The rows come from 4 hidden closed curves, with some noise, and rows from the same curve form a group. Each curve winds through 8 dimensions. The rows are also pushed far along 5 directions, which tell nothing about the answers.
In the rows, zero is written as 128.
Known rows, each followed by its group:
[125 138 130 152 116 100 126 176 133 137 169  88 138 113  68 156] -> z_925
[114  99 117  91 134 145 115 111 111 137  95 111  96 162  84 162] -> z_5
[ 82 145 132 138  98 130 101 162 133 134 120 113 145 130  85 185] -> z_140
[170 108 119 114 181 144 134 177 143 105 184 156 147 142 163 129] -> z_924
[112 127 140 119 114 171 103 164 167 125 163 139 103  96 123 156] -> z_140
[194  92 131 136 176  61 148 124  88 159 161  91 123 163  33 163] -> z_924
[129 136 142 140 130  96 151 139 101 119 107 123 152  84 139 105] -> z_924
[128 149 157 167  65  93 132 108 141 158 107 130 112  62 112 111] -> z_140
[114 115 132 152 125 109 141 126 109 128 117 106 145 131 128 132] -> z_925
[ 97 118 125 115 119  70 139  92  71 139  51  70 114 109 107 138] -> z_5
[ 82 134 131 124 116  63 146 129  61 101  66  86 164 142 106 161] -> z_924
[ 89 132 125 123 120 188  99 166 157 110 122 167 127 108 171 111] -> z_924
[151 131 133 144 131  85 158 106  95 130 106 115 135  96 129 112] -> z_925
[105 146 134 129  65 113 112 100 141 144  85 136 117 125 133 122] -> z_5
[153 144 143 166 119 105 164 163 134 117 144 161 169  65 183 100] -> z_925
[147 132 150 130 103 148 129  98 156 138 129 179 112  98 171 113] -> z_140
[148 128 135 134 111 107 144  97 123 155  95 140 116  81 156  66] -> z_5
[157 115 138 136 155 112 147  98 105 137 106 133 140 117 139  74] -> z_924
[132 133 134 155 113 113 134 114 121 145 109 136 142 116 126 129] -> z_140
[129 141 130 159 111 121 133 144 141 137 152 132 131 101 122 142] -> z_924
[170 123 131 107 140 145 112 148 162 146 170 149 109 137 104 118] -> z_924
[146  93 121 101 160 132 147  98 100 125  95 144 115 146 156 106] -> z_5
[113 143 135 162  95  91 150 111 107 135 102 117 132  86 131 105] -> z_925
[118 137 150 137  77 111 117 115 135 144 115 124 105 119  69 152] -> z_924
[191 121 124 131 180 129 134  91 131 148 165 131 115 162  99 132] -> z_5
[140 122 112 129 136 106 154 133 116 107 111 121 154 131 190  93] -> z_924
[158 121 152 161 116  94 124 132 128 151 140 150 121  96  91 134] -> z_140
[ 86 136 122 150 130 124 131 192 122 103 142 124 175 110 171 150] -> z_925
[135 121 138 124 109 129 140 132 130 122 111 167 121  97 163 104] -> z_5
[ 65 112 102 115 121 116 149 177  83  63  71 122 162 125 196 146] -> z_5
[126 127 129 157 128  66 149 158  82 121 116 110 149 110  84 153] -> z_925
[140 118 138 130 119 112 120 141 134 148 157 103 101 121  58 183] -> z_924
[122 133 130 152 115  81 128 145 118 143 125 106 129 116 101 136] -> z_5
[144 101 118 114 171 121 122  88  97 138 128 115 110 194  81 148] -> z_925
[155 140 134 117 100 107 148  80 130 147 107 131 109 124 135  84] -> z_925
[169 124 139 141 144 140 147 149 149 111 173 181 142 106 180 119] -> z_140
[149 122 116 159 155 110 130 174 124 127 170 125 152 149  89 132] -> z_140
[123 142 126 109 126 154 124  81 131 131 113 119 100 118 131 123] -> z_5
[124 141 127 155  81  76 136 144 127 140 124  90 143 118  93 132] -> z_924
[154 100 122 111 185 109 156 132  93 110 141 111 146 142 145 121] -> z_140
[104 140 126 153  96 107 128 177 137 118 145 115 149  94 135 121] -> z_925
[134 132 121 121 152 154 126 114 132 130 136 151 128 161 133 123] -> z_924
[172 121 127 144 125 111 132 111 140 148 143 143 105 130 106  98] -> z_140
[108  95 118 115 179 111 120 119  81 136 127  51 122 177  47 185] -> z_925
[126 117 117 135 149 107 145 161 102 112 119 104 170 139 130 137] -> z_5
[125 127 139 169 106 124 132 169 148 112 162 137 154  94 155 108] -> z_924
[ 65 145 126 125  99 135 127 119 120 109  74 126 136  97 209 110] -> z_140
[124 105 125 146 130 128 114 148 133 141 155 101 112 140  76 150] -> z_924
[130 128 128 110 174 154 100 116 136 133 128 138 110 140 140 144] -> z_140
[129 145 138 111 118 135 132 122 137 127 117 134 119  93 150 123] -> z_5
[140 130 137 113 130 172 116  56 157 185 113 128  95 128 141 110] -> z_925
[ 82 121 119  97 131 124 128 115  96 119  89  83 117 149 110 149] -> z_5
[135 139 133 126 145 126 115 132 136 148 137 124 116 113 115 123] -> z_140
[138 126 114 143 150 162 116 111 149 143 141 151 113 131 160  97] -> z_5
[141 125 128 159 126 132 151 177 135 105 163 140 166  98 147 120] -> z_140
[ 95 129 114 112 109  97 131 153 100 115  91  99 127 128 107 133] -> z_925
[135 134 111 128 142 140 136 179 140 106 160 131 157 128 147 119] -> z_5
[145 123 114 118 171  99 170 124  94  91 133 108 166 152 187 118] -> z_925
[101 129 141 161  90 105 142 122 121 125 105 123 146 100 161 109] -> z_925
[ 95 132 108 137 117 148 146 159 123  80 110 128 172 122 199 123] -> z_140

New rows. What belongs after each?
[ 83 141 127 145  63 145 138 116 136 119  76 133 138  81 188 100] -> z_140
[137 121 113 145 152 150 153 182 131  84 165 142 178 126 176 124] -> z_140
[125 134 134 101  86 120 134  81 124 137  88 127 104 137 117 111] -> z_5
[145 121 120 125 127 137 133 124 137 132 150 135 123 155 120 118] -> z_140
[134 148 130 145 121 104 146  97 116 127 111 110 141 112 137 119] -> z_5
[131 144 126 115 142 144 103  98 138 145 110 121 121 147 110 119] -> z_140
[117 148 130 108 123 147 104 140 158 145 142 115 119 140 109 152] -> z_5
[150 122 119 130 171 103 145 103 101 116 119 125 140 144 166 128] -> z_5
[ 93 108 115 105 127 136 129 116 105 110  74 112 122 149 148 121] -> z_925
[133 149 142 168  75  60 153 134 123 156 112 125 145  77 136  92] -> z_925
[116 129 127 129 131 150 127 121 145 142 130 116 136 124 158 130] -> z_925
[133 112 133 151 155 124 133 227 136  91 201 141 166 104 142 136] -> z_924
[ 78 144 127 120  90 138 129 120 124 107  81 118 148 110 178 120] -> z_140
[ 75 118 129 130  98 139 125  88 116 126  68 114 128 125 180 111] -> z_925
[156  99 138 138 158  96 151 158 102 112 159 110 140 111 102 144] -> z_140
[135 128 128 129 145 115 125 141 119 126 144 122 138 130 111 155] -> z_925
[172 115 139 129 125 104 159 136 116 130 138 138 135 115 101 103] -> z_5
[104 126 107 130 136 145 142 152 124 115 126 114 149 127 164 125] -> z_140
[104 131 127 135 131 126 128 154 122 115 106 128 159 102 177 126] -> z_5
[ 57 114 110 111 136 154 103 188 123  92 129  90 135 138 134 183] -> z_924
[133 105 125 119 144 132 129 141 120 129 158 126 133 162 103 158] -> z_140
[142 145 128 138 122 163 121 109 161 150 129 162 125 120 156 113] -> z_140
[ 73 118 116 136 131 134 150 171 105  60  96 138 183 104 252 104] -> z_925
[ 86 133 116 113 139 153  94 124 135 146 116  96 113 145 118 149] -> z_5
[ 96 146 113 111  94 144 127 118 140 107 103 127 123 141 164 124] -> z_925
[107 124 135 122 148 112 110 140 108 118 115 122 139 136 120 169] -> z_140
[ 93 131 118  93 138 137 122 112 102 118  94 112 114 148 121 147] -> z_925
[116 106 107 125 146 154 128 131 126 101 133 130 127 165 155 133] -> z_140
[157 122 131 151 130 125 154 140 128 122 148 132 153 113 132 111] -> z_140
[119 127 112 159 113 110 144 179 123 100 134 157 159 106 179 108] -> z_140
[141 127 126 133 155 102 146 130 102 106 141 125 132 110 143 125] -> z_5
[144 138 135 137  95 103 147 131 132 137 131 125 133 117 105 151] -> z_140
[106 121 115 107 168 170  98 153 142 111 152 150 136 172 170 148] -> z_5
[171 113 149 133 131  84 166 116 104 126 116 159 134  94 156  91] -> z_5
[149 117 132 156 141 107 141 161 127 133 182  98 129 117  79 152] -> z_924
[132 108 116 127 192 117 144 153  87  77 152 123 154 154 144 161] -> z_5
[121 138 149 154 100  91 112 116 126 149 115 128 120 111  96 111] -> z_140
[133 127 132 132 127 100 133 177 121 103 168 134 140 125 109 140] -> z_5
[102 145 118 169 117  77 137 200 102  84 118  91 182 109 105 157] -> z_140
[150 117 132 142 129 111 139 117 122 120 136 126 126 140 116 119] -> z_140
[151 102 134 139 158  94 160 142  94 101 140 133 157 133 148 148] -> z_140
[149 136 137 156 126  89 129  83 113 157 125  99 113 116  75 131] -> z_5
[118 100 117 157 141 114 145 164 113  95 141 138 156 132 182 108] -> z_924
[138 127 142 143 126 141 123 129 141 129 129 147 139 113 132 106] -> z_924
[133 104 126 134 164  99 139 160 106 126 153  71 158 152  93 164] -> z_925
[155 143 146 145 121 149 132 140 164 148 156 159 133  85 142 120] -> z_925
[157 107 146 137 131  99 149 111 113 138 132 125 117  92 122 110] -> z_140
[ 76 137 117 134  95 125 109 184 134 111 129 101 138 113 119 149] -> z_925
[ 86 140 127 159 101 105 123 186 117 113 126 120 170 117 116 163] -> z_140
[ 91 150 155 148  61 122 111 152 148 114 119 120 133  82 103 156] -> z_140
[192  98 118 126 183 118 150 118 115 141 144 143 141 167 129 107] -> z_5
[107 133 122 127  99 148 106 128 156 159 124  99 109 142  88 155] -> z_925
[135 115 116 128 151 101 151 128  94 117 107 102 162 158 133 124] -> z_5
[112 112 132 124 133 181 111  97 148 139 122 142 119 138 167 111] -> z_925
[154 133 142 157 164  97 141 194 125 112 174 136 173  91 142 137] -> z_5
